All rows are made from the same 12 directions, up to rounding. Whole rows:
22	-32	-9	8	9	27	-1	20	-13	3	-22	-16	42	-2	-20	-5	10	19	1	-8	18	9	10
15	-34	-26	-13	12	-1	1	-10	-29	31	14	-8	0	7	1	22	13	32	-13	-9	-6	49	26
6	29	-19	-5	3	11	3	12	-13	-17	-16	2	6	-1	-6	4	31	6	10	5	-20	-21	-31
-11	12	-7	11	-10	3	2	-6	23	-7	5	-22	27	0	-4	2	13	-19	17	-5	18	-6	-16
5	13	18	-14	-18	21	6	5	15	-32	17	-33	-5	-10	-18	25	2	31	-13	12	13	28	11
6	-24	1	3	11	-1	19	-27	-32	22	-16	7	-14	3	-6	10	-14	22	-26	-11	-15	1	16
10	5	-18	-19	16	-20	9	-17	1	0	-4	-58	24	-6	1	17	17	-6	10	-26	23	-8	3
0	11	-9	4	23	1	-20	17	23	-4	14	8	-36	0	24	-12	-10	-20	45	19	4	4	11
22	-6	-8	-13	44	6	9	-6	9	10	-18	-1	-11	9	13	12	17	6	19	-10	-16	5	3
-4	8	28	-10	-15	-7	-15	22	0	-6	4	23	-15	-11	0	-10	-35	-8	-7	12	16	-17	11
-12	11	17	6	3	10	-1	9	3	-18	-8	46	-17	10	14	-8	-5	-16	-5	6	-36	-36	-12
2	12	-23	3	25	14	-3	2	4	-8	5	8	-28	9	17	5	22	1	27	11	-30	7	-5
27	3	23	-36	-1	-8	-1	18	20	15	-16	21	5	1	-9	16	-2	21	2	2	13	20	-4
32	-30	17	1	0	14	-8	33	15	21	-32	15	32	-2	-23	-15	-17	16	16	5	39	19	7
1	-19	-18	1	2	15	1	-11	-12	1	28	-25	-17	0	-1	29	-6	26	1	5	8	40	38

Rows cut short, each followed by the rest of it:
-17	-6	29	-3	-9	-34	9	-19	39	-22	0	9	7	21	25	-7	-6	-33	-15	-20	-21 | -26	-5
23	1	13	-35	4	-41	6	-11	11	2	-2	-17	-35	-1	6	9	-10	25	-7	2	1 | 32	14
6	14	-6	-2	10	-2	6	-4	-8	11	-22	15	-15	-2	-2	16	-20	-2	27	4	11 | -28	1
11	22	2	-14	23	-6	17	-17	1	46	-36	32	5	2	-3	14	13	-7	11	-13	-6 | -22	-37
22	10	32	-35	20	1	19	-11	21	28	-25	15	-3	-1	-7	33	-4	15	-4	-13	9 | 2	-6
-11	-4	-6	-2	-18	19	2	6	-23	-32	15	9	6	10	0	20	15	16	-27	0	-32 | -6	5
7	31	6	-6	-10	-7	-5	12	22	-7	3	1	-12	-5	-5	-29	35	10	-5	21	-21 | 33	-43
13	-32	-11	-13	18	-20	-4	2	-27	-4	-7	-4	-7	8	16	6	-19	4	-2	-14	-5 | -15	38
-8	-2	-13	2	-40	-6	-28	39	-19	-40	20	23	-14	4	3	1	-30	5	14	29	4 | -10	25
-8	13	9	7	0	22	-3	1	6	32	5	45	-25	-3	-4	21	-29	-3	22	18	16 | 2	4
-13	-8	-44	-6	-27	-40	-1	-25	-22	2	34	-34	13	11	8	13	28	5	-14	-11	-11 | 31	0
-14	18	0	3	-17	14	10	-20	2	15	20	-15	7	-9	-17	20	12	9	-14	1	12 | 24	-13
37	14	8	-32	19	-25	-15	30	-4	17	-21	-2	-20	-19	-4	-34	7	18	3	13	8 | 21	-13
20	-16	10	4	22	6	-19	36	-16	-7	-20	-13	2	-19	-4	-51	-12	-1	-3	5	15 | -11	12
10	6	17	-2	17	-32	25	-38	-24	28	-35	-36	-7	-23	-15	-27	-9	3	-34	-21	9 | -19	-14
-2	-18	5	-11	-25	-17	1	-9	-14	-8	26	-24	1	-1	-4	1	4	24	-44	-4	-6 | 38	17
14	-21	-22	-8	9	-23	-24	18	4	37	14	29	-7	13	18	-22	18	1	15	9	-13 | 52	-2
-11	-12	15	-9	-10	12	-7	4	8	26	22	52	-3	13	7	25	-9	0	-10	2	-7 | 20	10
13	25	-17	-4	13	-14	-4	1	23	27	-12	-19	13	-9	-4	-15	25	-13	37	2	25 | 13	-34
12	-26	4	2	-1	-15	-16	15	16	17	8	-10	19	-1	1	-44	19	2	-13	0	4 | 50	-6
-1	8	-25	-3	26	5	-22	23	-4	-23	16	-54	19	-17	14	-16	16	-28	25	-9	25 | -21	11
-7	18	-8	-17	17	1	-14	6	2	1	27	-9	-18	-8	18	15	0	-16	16	1	9 | -4	13
-27	26	-16	-3	0	-13	-17	8	-14	-2	17	30	2	4	26	-7	14	-44	4	-6	-23 | -47	-22
-9	-8	-23	40	-2	13	-11	12	-24	2	-7	24	-9	1	-1	-31	-10	-9	19	18	-9 | -14	-3
3	1	23	3	19	17	5	12	4	-51	-17	-45	13	-15	-2	-18	-7	-11	-11	-13	9 | -47	12
2	24	20	-43	-36	-11	-9	20	13	9	15	7	33	-9	-16	31	4	5	-13	-3	35 | 9	-13
6	12	-12	21	-4	-20	-3	-2	-3	1	-13	-22	-24	-15	-9	-36	-17	-1	23	20	19 | 4	-6
-5	2	-45	22	22	15	-23	23	-42	-4	6	-1	-13	-9	11	-24	3	-16	29	12	-5 | -24	8
-6	-16	0	-3	-51	-24	-22	26	26	-23	27	12	26	17	4	-7	2	-2	1	12	6 | 32	3
-1	-12	-3	-6	14	42	-22	34	0	10	15	13	23	-6	1	29	-21	-14	30	-2	43 | -14	35
6	-12	-2	3	-25	-40	9	-19	-9	-4	-2	-18	-7	5	-6	-32	17	25	-38	3	-28 | 40	-15
-15	-13	13	22	26	30	11	-17	-25	16	-4	6	0	-7	1	-16	0	-10	-35	-16	-20 | -22	1
-10	-3	-40	27	-2	-6	19	-36	8	-27	3	-29	-16	21	9	28	2	1	39	2	-13 | -1	12
-1	-4	-9	3	28	-1	7	-14	-46	14	-14	14	-29	-3	10	-3	-12	-1	-13	-8	-26 | -33	10
-3	2	-14	-5	1	-34	3	-18	9	16	0	-6	13	10	13	-8	22	-17	2	-15	-10 | 4	-20
19	-5	-25	-21	8	-22	-9	12	-27	27	-15	7	11	-1	0	11	-3	3	19	-7	18 | -9	5
1	8	1	20	20	10	0	5	-26	9	-26	20	-16	-10	-2	-41	2	-7	-8	7	-23 | -28	-22
-7	16	-18	5	-4	-29	-7	-15	19	14	22	11	-51	7	18	-4	-5	-4	31	24	-10 | 36	-3
-7	8	6	23	-30	12	17	-19	7	-5	-5	-8	-11	-5	-27	21	-32	18	12	17	28 | 5	7
4	-17	6	-40	1	-12	-21	26	12	-14	26	-1	21	9	22	27	-3	-11	0	-17	14 | -1	33
1	15	-1	1	0	5	-9	8	18	-13	21	-19	-22	-8	2	-12	11	7	9	19	0 | 34	-2
-15	5	9	-1	6	26	3	-10	-3	-1	27	-43	17	-19	-6	8	13	-5	-27	-15	16 | 6	7
12	-14	24	-6	-26	-8	3	5	33	7	-1	14	17	11	-13	-13	18	23	-22	6	-8 | 55	-19
-15	22	-28	-16	-22	-7	5	-15	-43	30	10	10	24	-4	-12	42	13	0	-11	-14	7 | -20	-17
5	14	-26	-23	-1	-35	-15	14	-13	4	-8	8	4	1	12	22	-23	-23	45	-4	30 | -45	11
10	-31	-11	-17	-7	-12	2	-3	9	-8	13	-6	14	23	10	28	11	18	-3	-11	-10 | 33	23
-1	-32	8	51	5	53	28	-20	9	-5	-26	7	7	13	-22	3	-10	20	2	4	-10 | 6	8
-19	-6	-20	43	-20	-13	13	-24	-5	-53	1	-38	-7	10	3	-28	6	-5	-5	5	-30 | -14	-3
-3	-7	8	12	-24	-16	-22	28	24	-20	12	2	18	4	5	-57	22	-12	-13	12	-14 | 26	-23
29	26	12	-31	24	-9	12	-3	-11	16	-25	-34	-6	-26	-18	-10	23	24	-21	-6	6 | 10	-24
6	-3	-4	-1	14	-13	3	-5	-22	31	-18	32	-4	4	5	-24	19	0	-21	-7	-35 | -2	-26
18	38	11	-40	22	-2	10	-4	6	-15	-1	-38	-26	-17	-1	21	19	21	-6	0	-2 | 8	-7
-10	26	8	12	28	4	-3	-13	19	52	-2	-5	0	-23	0	-26	0	-38	18	-5	32 | -6	-27
1	7	22	-20	11	-13	-18	17	5	11	15	-21	9	-23	6	-32	3	-19	-21	-9	22 | 3	-1
-8	-17	34	11	4	17	33	-43	45	13	-7	-4	16	14	-6	27	-5	-1	-13	-21	3 | 12	2
-22	4	-3	19	11	3	-5	-8	10	5	10	5	7	2	16	-18	6	-38	6	-9	-7 | -21	-11
3	-3	-21	-14	-2	-16	-24	22	3	-5	20	-40	33	-10	6	-2	5	-19	21	-9	42 | 0	14
24	16	-6	-5	-10	-36	1	8	15	-3	-31	-24	18	-5	-14	-36	24	5	12	5	8 | 10	-40
5	28	29	-21	-15	-17	16	-5	22	-16	-27	10	3	1	-8	16	-7	0	-3	-3	2 | -31	-22
16	-25	-2	-24	6	-9	0	3	17	-6	3	-15	19	14	8	29	1	9	9	-15	12 | 16	26
-19	21	-5	-14	-1	-25	16	-36	3	-22	20	-1	-35	16	26	25	18	-3	-18	-7	-51 | -6	-8
-13	21	9	0	-25	-15	-12	8	-42	0	16	-4	-22	-28	-12	-37	-9	6	-44	16	-2 | -1	-11
30	-13	12	7	8	-1	26	-11	19	5	-56	10	5	13	-19	0	-5	25	14	0	-4 | 1	-13
-24	19	7	12	-12	-22	-1	-24	18	25	15	10	-24	-6	7	0	-35	-31	19	6	27 | -10	0
-3	-7	-12	-25	9	4	-1	-8	-17	28	25	-5	28	3	6	24	39	4	-30	-25	-11 | 24	-5
-2	10	-53	-4	-8	-3	-15	10	-36	2	21	6	-13	5	6	22	15	11	25	15	-9 | 11	4
17	19	-24	23	12	26	4	13	22	-13	-28	-8	6	3	-13	-13	31	7	48	19	-4 | 6	-33
4	-10	15	-19	20	18	-15	26	10	-43	22	-21	-16	-3	20	9	-10	1	-1	1	0 | -2	42
-24	-6	-13	35	4	40	17	-22	-41	-5	0	1	6	0	-9	4	9	0	-26	-9	-28 | -29	-4
-5	-20	-2	23	-6	-15	-3	-8	-33	5	3	-9	-17	-9	-3	-48	-7	7	-35	5	-17 | 14	4
-3	10	-25	0	2	-27	-2	-11	19	-4	10	-15	3	12	17	-11	36	-14	15	-3	-20 | 17	-24
-7	18	2	-7	4	18	23	-27	-12	12	-6	27	-24	6	-4	51	-8	15	-1	-1	-16 | -16	-1
1	-37	13	30	12	21	4	-7	-2	-18	4	-29	-18	-5	-2	-29	-18	15	-20	5	-4 | 23	34
-5	15	39	-22	-11	12	-14	25	8	-6	21	-5	7	-22	-8	-9	-3	-1	-33	3	19 | 7	0
-19	-14	3	2	-20	-27	6	-23	24	-8	13	-14	26	15	12	20	-16	-27	5	-22	18 | -16	15
